Each new row is followed by what is left after taking away its nearest point in the smallest flat space through zero that holds the last named rows.

Z459 (5 x 17)
[[-18  41  -1  11 -59  33 -29 -30 -10  21  -2 -34  19   1  41 -33  35]
 [  9  19  30  17 -23  -8   8 -38  11 -22 -42 -20   0  25  25   3 -24]
 [ 33  20 -13  -3   3 -17 -13 -36  25 -24 -30 -23  19  10  67 -44  -4]
 [-27  58  22 -53 -44  13  15 -11   9  17 -64 -12   9  67  50 -45   1]
 [-37  27 -12  -8 -46  38   7 -13  -5  36 -15 -21  -2   9  37 -16  39]]
New rows:
[ -1  -6 -24  21  20  17 -31 -10   3  17 -26   2  20  -1 -22 -26   1] : [ -7  -8 -17  20  19  17 -18 -10   4  17 -36   4  12   7 -27 -15  -5]
[-15  -5 -11  21  28   0  13 -21   1 -10 -15   4  34 -12 -18  19  15] : [-19   7  -6   7  22   1   7 -16  -1  -6 -18   6  41  -1 -16   5  16]
[ 24  -8  27  13  12  16 -26  22   1   8  32 -13 -26  28   9 -32  30] : [ 21 -15  31  17  14  14  -7  17   6   5  17 -13 -38  33  10 -16  23]
[ 23  16 -14  25 -20  -3   9  10 -32  12 -10 -31 -15  31 -31 -25 -13] : [ 27   5 -30  23  -5  -6  15  13 -26  13  -7 -28 -19  23 -24 -25  -8]
[-34 -23  31  21 -22 -13   4  13 -19 -23  -8  13 -15  11  -9  19  32] : [-18 -21  14   9  -7 -22  -7  13 -10 -29  -6  12  -4   8  12  -6  36]

Z59 (5 x 17)
[[ 29  -7  51 -12 -29 -19 -16  20 -38 -10 -22  13 -28  -9  25  -2 -17]
 [ 22   6  -6  10 -17 -12 -23   0   3  -6  14   2  -4 -31   6  54  -6]
 [ 39 -30  15   6   0  -8 -15 -22 -26 -10  -8 -17  -8  -9  20  -6  23]
 [  9   4   8 -12  36  -5 -19  -7  20   8  -5  -6  -5  -1  34  -3  12]
 [ -5 -12  -6 -28 -32   4  -7  18 -19   2 -41  -3  17   8   0   3  21]]
New rows:
[ -5   2  -5  14 -16 -13   4  -6  25 -22  12 -50  -6   3 -12   8 -28] : [ -5  -1   3  -2 -14 -14  -2   1  22 -19  -6 -51  -5  10   1  -2 -20]
[-16  11  -3  50  36   4 -18  16 -15  12  19  14   3  -1  29   6 -40] : [-16  -7 -14  38  16  10 -19  17 -32  11  -6   4  19   6  24   2 -17]
[-18  22  25   1  -1   5  19  13  50   9  49  -6   8   3   9  38 -35] : [ -1 -13  29  -8 -15   9  18   2  17   3  19 -24  16  13  13  14  -2]
[  7 -12   5  16  19  -6  43   4  -6   2 -20  -6  13  23 -20  33  -3] : [ 12  -8  14  10  26 -11  35   7  -3   4 -23  -4   7  20  -7  35  -5]
[-25   6  -1   9   2   7   3  37   8  -9 -24 -10  -3  12   4  14  14] : [-11  -1   5  25   8   4   5  23   2 -15 -10 -14 -11   6   4  10  12]
[-26  -7   8  -5  -6  -2  -9   6  -9 -35  -8   0   4  -5   7  -5 -26] : [-23 -10  -2  -1   5   0 -12  -5  -2 -34  -3  -7   9  -7   9  -2 -16]

Z617 (5 x 17)
[[ -4  -8 -18  -1  25 -21   5  -2 -40   2  19  -8 -30  15 -11  25 -16]
 [  5 -27   7  24 -11  -6   9 -29 -17   6  50   1 -11 -16 -27  33  33]
 [ 15 -25 -22  -7 -35   7  -4  -4 -27  25  43  19  32  28  39  30  13]
 [-17 -59  12   4 -16   0 -10   8 -24  24  30  30  30 -15 -23   4   7]
 [-50 -29   9  -9   3   1  10 -36  -6 -18  27  -7 -13   0   9  26   8]]
New rows:
[ 41  -5 -21 -24   1  -2  12  -8 -43  16  11   5  -9   5  -3  17 -44] : [ 21  -4   4 -22  -9  13  14 -22  -6   0  -2   3  -1 -17  -5   1 -29]
[  9 -16 -34  -4  -2 -31  -1   0  -6 -12 -23   5   9 -12  -4   5  -7] : [  6 -15 -29  -2  -8 -26   2 -10   4 -17 -20   3  10 -16   0   7   2]
[ 35  10 -29 -21 -11 -14 -12   3 -19 -12 -17  14   9   7 -32  -3  -5] : [  8   1 -18 -26 -15  -7  -7 -17  -7 -25 -12  10   9   2 -24   2   4]

Z964 (5 x 17)
[[  8 -40  -9  -6 -12  -4   0  -6  16  12   3   4   5  20 -16   6  -3]
 [-24   7  -1  26   9  13  31 -31 -18  14 -31  35  -7 -18   4 -12 -27]
 [ 50  10 -25 -43 -32  -1  46   1  29  12  11 -25  -5  24 -31  38 -28]
 [ 14 -10   8  -7 -41  14   8  -4  -2  -6 -20  -4  19 -37  17  16  39]
 [ -1  11 -36   8 -47  40 -21   5  17 -12  14   6  12  -9  -1 -16  -5]]
New rows:
[-12  10 -50   4 -10 -16  -2   7 -26  27  20  33 -31   0  27 -42 -50] : [  9  -9 -26 -17 -19 -33   0  15 -27  24  13  12 -20 -11  36 -17  -9]
[  3  19  16  23   4   0 -21  -4  23   3   4 -33 -23  -1  46   5 -10] : [  6  -2  11  23  -6   2 -10 -15  29  13  -3 -24 -20   3  38   9 -15]
[-12 -30  14   0   0 -10  -4  12  19  12   0  25   9  11 -16  -4   4] : [-7  6 13 -4 -3 -3  5 17 14  4  0 17  6 -3 -9 -1  1]
[  3  21  21   0   1  -8   1 -50  -5  21  -3  -2  26   3   5  20   1] : [  0  20  12   2  -3  -3 -18 -42   2  16  11  -4  28  11   2  11   0]

Z653 (5 x 17)
[[-43  -4 -22 -19 -27   6 -20 -17   3  11  18 -16 -13  28 -30  -6  -8]
 [ 10  37 -17  -4  14   0  57  15   3 -55  -1 -28   4  25 -27  20 -12]
 [ -6  14  -5  17 -20   2  11   0  15  -3   4  29  37 -28   2  -1  11]
 [  0  23  25  -1  10  12 -18  13 -32   9   3   8 -17 -10  -3   7 -23]
 [ 17 -21  41 -10 -20 -32  21  11  35  -3 -10  13  16 -32  27   5 -44]]
New rows:
[ 13  23  -9  -3  -5  22   1   4  27   9 -11  14 -22  23  29  -8  -2] : [  9  26  -9  -4 -10  22   1   4  28   9  -9  16 -20  21  26  -7  -6]
[ -1   0  22  12  14   3  -1 -14  -2  -4  30   9  -7  10  17 -11  -3] : [ -4   1  16  11   9   2   6 -16   4  -9  31   7  -2  13  13 -11  -2]
[-16 -28   0 -11   2   0   2  10 -50   8   0  12  -2  35 -13 -40  -1] : [ -7 -23   5  -5  -3  -7  22  16 -37  -3  -3  22  17  20  -7 -36  -5]
[ 17  -8  27  11   5  -2  14  -1  32   0  -4   1 -50 -33 -18  46 -13] : [  3  -6   4  18   0   9   5 -12  30   5   2   4 -43 -26 -27  39  13]
[-14  -3   1   2  -6  23  10   0   8  12 -21   0   3  16  22  -3 -18] : [-12   2  -2   6  -2  27  11   1   4  10 -21   1   4  16  21  -2 -12]
[ 23  -6 -10  -7  -3   2  -7  11  -1  -5   7  -8  11 -20  -1  13   4] : [ 16  -6 -12 -11  -6   3 -12   9  -3  -2  10 -11   6 -15  -6  12   1]

Z232 (5 x 17)
[[-44 -13  36  14  41 -17   9  -1  25 -11  15 -18   9  15 -47  49  -2]
 [-11  14  -3  33 -26  31  18  -9   9 -13 -26  11  56   0  -7  -9 -24]
 [  9  19  21   9   6  27  -7 -30  16   4 -18 -17  25 -22  24   0 -18]
 [ 13   8  -1  31 -37  28 -35 -16 -45 -25  36 -24  16  10  18  27  31]
 [ 32   9  -6  29  11  16 -21 -31  27 -35  11  37  22  21   3  -7  25]]
New rows:
[-48   1  -3  15   3  11 -12   4  34   1  10   7  -8  21  31  40  -1] : [-37   3 -16   6  -8  11 -10  10  27   8   2  15 -15  16  43  22  -3]
[ -2   0   7 -18  20 -17  50  -1  17  14   4  -6  10   2 -44 -18   4] : [ 17   8   4 -10   1   0  29 -13  -4   8  16 -17  12  -1 -20 -16  17]
[  2   0 -28   6  25   5  23   1   8 -37   6  -2   7  24 -18  -9   0] : [  5   4 -22  -5  20   9  18  -1  -5 -22   3 -24  -2   7   1  -8  -6]
[  7   2   3  -6   9   2  29 -13 -11 -17   2  -5   2   1   2 -13 -20] : [  8   0   3  -6  10  -1  24 -12 -15 -20  10  -6  -3   5   1  -8 -13]

Z16 (5 x 17)
[[ -1  17 -15   7 -13 -15 -12 -40  33  14  43 -29 -49  15  -6 -28  -1]
 [-47  26   4  57  22 -25   2 -13  23 -11  -3 -20  16 -11 -15  24  -7]
 [  9  11   8  35  -7  -9  -5 -11  15  11  27   9 -25   0 -24  10  47]
 [-31  -3 -11  43  -6 -44   5  -9  32   5  34  -8 -12  23 -14   5  12]
 [-14  -7 -33  29 -25 -36 -12  -9  20  25  -9 -71 -53  27 -39  38  41]]
New rows:
[  2  -7  16  18 -11 -29  31  12  21 -11   0 -22  28  -2   6 -20  34] : [ 14   1  16   0 -10 -12  25   5  15 -10  -8 -30  21 -10  11 -29  25]
[-10  18 -10  -8  17  -3  23  -7  -5  11 -31  -7 -25  -3  23  17  21] : [-11  14  -7  -8  17  -8  28  -7  -1   9 -14  11 -20   2  30   5  16]
[ 17  10 -18  33  28  19  23  14 -30  -6  14 -20  16  29 -29 -24  19] : [ 16   9 -21  23  28  21  23  12 -30  -7  13 -24  16  30 -23 -31   7]
[ 16  27 -29   0 -11  10  26 -32 -13  33  29 -23 -31  29 -25  -1 -24] : [ 10  19 -16   8   0  13  36  -9 -27  22  13   5   4  20 -22  15 -22]
[-25   4 -27   3  30  -1 -17  28  22 -20   1 -34  20 -14 -26  23  25] : [ -5   0 -24 -20  24  10 -17  24  20 -18  22 -12  14 -11 -13  -4  19]

Z550 (5 x 17)
[[-28  -3  29   3   7  47  51 -24  -6   4 -34 -67  54  45  10 -29   2]
 [-27  31  34  28 -38  61  36 -26   0   6 -18  15  41  47 -16   0  -9]
 [ -4 -12   1   6 -27  38  28   2   1 -24  14   1   3  16  42 -41   0]
 [ 32 -14  33 -11  25  43  17   3  10   7   7  23  31  23  22 -14  -9]
 [ -9 -31  27 -20 -13  49  43 -33  71 -28   2   0  33  12   6 -17  22]]
New rows:
[ -2 -34 -13   7 -23  32  25   5 -34  -9 -29  32  25  -5   4  32   8] : [  0 -42 -21  -2 -10  13  17   8 -32  -9 -30  17  18 -17   3  34  13]
[ 34 -23 -32  -8  -9   6  18 -34 -17  16  16 -21 -11  -3  19 -26  -8] : [ 30  -9 -25  -4 -13   4  12 -43  -9  25  10  -5  -6  -2  -7  -3  -9]
[-20   8 -17   2 -28 -20 -27   5  25   1   3  -4 -32 -19 -12   9   8] : [ -3   4   5  -1  -5   6 -14   9  14  13  -1  -8  -7   3   4  -4  -2]
[-29 -29   4  28  19 -27  -4  -2   3  32  30  19 -24  18 -11 -14  -5] : [-33 -32   9  27  18 -18   5  -7   8  30  27  12 -16  24  -9 -19  -3]
[-22  22  -6  20 -24 -32 -22  12 -32  20   7   3 -13 -22  32   8 -29] : [-16   2  15   0  -8 -12  -4  -5   8  15   3   0  12 -17  28   8 -18]
[ -5 -14 -17  27  13   3  21  -4 -10  23   9  12   6   5 -13  24  21] : [ -4 -21 -21  24  12   3  23  -1  -8  16  14   8   2   2  -2  15  23]

Z352 (5 x 17)
[[ 23  16  21  -3 -27  23  32   0   3 -27   6   5   4 -36  -6 -71  71]
 [  1   5 -45  -3   7  46 -19 -20 -41  18 -20   3   4 -12  -1 -68  17]
 [ 31  60 -16 -22  16  26 -13  13  31  -6  -5 -43 -12 -48 -36 -54  30]
 [ -4  15 -38  33 -10  28  42  20 -19  -7  17 -32  14 -27  -7 -26  37]
 [ 15   8 -20   3   7  47 -25 -22  -4 -42  11 -20  60 -29  -4 -18  48]]
New rows:
[-39 -26   6  13  24 -11  -5  26 -14 -30  -3   5  21 -18 -16  -1 -10] : [-34 -18  11   3  24 -13  -7  27  -9 -24 -10   8   7 -21 -21 -17 -10]
[  7  -4  -3  -4  -2 -25   9 -17  43   8 -12  18  16  -9  11 -13 -17] : [  2  -4 -19   6  -1 -16  15 -14  33   9  -9  10  23 -12  11 -14 -14]
[  8 -19  -5  -7  -8  13  -4  11 -10 -21  18 -28  -4  -7  16  39  24] : [ 10 -16  -3 -19  -7  11  -9   8 -14  -4   4 -16 -26  -3  15  16  16]
